The groups are shells around one centre, one inside the other: the same stretched ball of 2 dimensions in 9 sizes.
In the rows, 128 means zero.
Some rows, each with its group after it:
[131 149 113 164 153 132 164 152 112 127  81 128 113  64 111 101 158]
k499
[ 79 119 181  99 141 146  96 114 142 194 116  46 144 164 132 155  83]
k309
[ 97 135 161 117 133 143 101 123 123 190 105  72 139 147 151 144  99]
k65
[ 92 122 161 120 155 141 130 128 141 160 107  69 131 124 104 135 111]
k692
[140 156 102 173 151 130 169 158 104 121  75 142 109  53 116  94 168]
k463
[137 147 102 176 166 129 191 161 117  99  76 140 103  35  83  87 176]
k136
[138 151 103 173 158 130 179 159 111 112  76 139 107  46 101  92 170]
k692
[ 78 117 181 100 146 146 103 115 145 188 116  45 142 159 123 153  86]
k648
[119 137 126 153 161 134 166 147 127 125  89 110 114  72  92 107 149]
k9
[133 151 111 165 151 132 164 153 110 127  80 131 113  63 115 100 159]
k516
[ 99 135 158 119 135 142 105 125 124 185 103  75 137 142 146 141 103]
k516
[ 88 119 165 116 157 142 131 126 145 159 109  63 131 126  98 137 108]
k136
[ 81 117 176 105 149 145 112 119 146 179 114  50 138 149 114 148  93]
k648
[ 80 118 180 101 143 146 100 115 143 190 116  47 142 160 127 153  86]
k309
[117 146 135 142 139 137 128 138 113 163  91 103 126 107 140 123 129]
k499
[113 145 140 136 135 139 120 134 113 171  94  97 130 118 147 128 122]
k9
[135 149 106 170 158 130 177 157 113 114  78 135 108  50 100  94 167]
k65
[ 84 126 176 103 134 146  90 115 133 200 113  53 145 165 147 155  84]
k463

New rows, each followed by its group:
[ 88 128 171 108 136 145  96 118 131 194 110  59 142 157 144 150  91]
k65
[ 81 120 178 102 143 146 101 116 141 189 115  49 142 158 128 152  87]
k463
[ 84 118 172 109 152 144 119 121 146 172 112  55 136 140 108 144  98]
k648
[134 149 109 168 157 131 174 156 114 117  79 132 109  54 102  96 165]
k9
[119 148 132 144 138 137 129 139 111 163  90 107 126 106 143 121 131]
k9
[ 83 124 178 101 136 146  92 115 136 199 114  50 145 166 143 155  84]
k463
[135 147 105 172 162 130 183 158 116 108  78 136 106  44  91  92 171]
k463
[138 148 101 176 166 129 191 161 116  99  76 141 103  34  83  87 177]
k136
[130 146 112 165 159 131 174 154 117 117  81 128 110  56  97  98 162]
k9
[141 159 103 172 144 131 160 156  99 131  75 142 112  61 130  97 164]
k136
[101 128 149 130 156 139 141 134 135 149 100  83 125 107 102 126 123]
k516
[ 90 122 165 116 152 142 124 125 142 166 108  64 133 131 108 139 106]
k692
[121 149 129 146 138 137 132 141 110 159  89 110 125 101 141 119 134]
k9
[112 132 135 144 160 136 158 142 131 133  93 100 118  84  93 114 140]
k9
[142 158 101 174 147 130 166 158 101 125  74 144 110  55 124  95 167]
k648
[105 140 151 125 133 141 108 128 118 184 100  84 135 135 151 137 109]
k65
[ 81 118 177 104 147 145 107 117 144 183 115  50 140 153 119 150  90]
k309
[137 153 105 171 154 131 171 157 108 119  77 137 109  53 110  95 166]
k65
[135 152 108 168 152 131 167 155 109 123  78 134 111  58 112  98 163]
k9
[138 159 108 166 141 132 152 152 100 139  77 136 115  71 136 102 157]
k136
[133 151 111 165 151 132 164 153 110 127  80 131 112  63 114 100 160]
k516
[110 142 143 133 137 139 119 133 116 172  96  93 130 121 144 130 119]
k499
[ 84 121 173 107 146 144 110 119 141 181 113  55 138 148 121 147  94]
k692
[ 89 125 169 111 142 144 107 121 135 184 110  60 139 148 131 146  96]
k516
[141 151  98 179 162 128 189 162 112 102  74 145 103  34  91  86 178]
k648
[106 129 143 137 159 138 149 138 134 141  97  90 122  96  96 120 131]
k9
[ 95 122 155 126 161 140 144 132 143 147 104  75 126 109  90 128 119]
k136
[ 83 122 176 104 142 145 101 117 139 189 114  52 142 157 130 151  88]
k692
[142 158 101 174 148 130 166 158 101 125  74 144 110  54 123  94 168]
k648
[128 155 122 153 135 136 133 144 102 158  84 120 123  95 149 115 140]
k136
[ 96 126 156 124 153 140 132 130 137 158 104  75 129 119 107 132 115]
k516
[ 95 131 163 115 138 143 105 123 128 185 106  69 138 145 141 144 100]
k499
[140 153 100 176 158 129 181 160 109 110  75 143 106  43 101  90 173]
k463
[115 145 137 139 137 138 125 136 113 167  92 101 128 112 143 125 126]
k516
[130 151 116 160 146 133 152 149 108 139  82 125 116  76 126 106 151]
k516
[ 89 128 170 109 137 144 100 119 132 191 110  60 141 154 141 149  93]
k9
[ 90 123 165 115 149 142 120 125 139 170 108  64 134 134 115 140 104]
k9
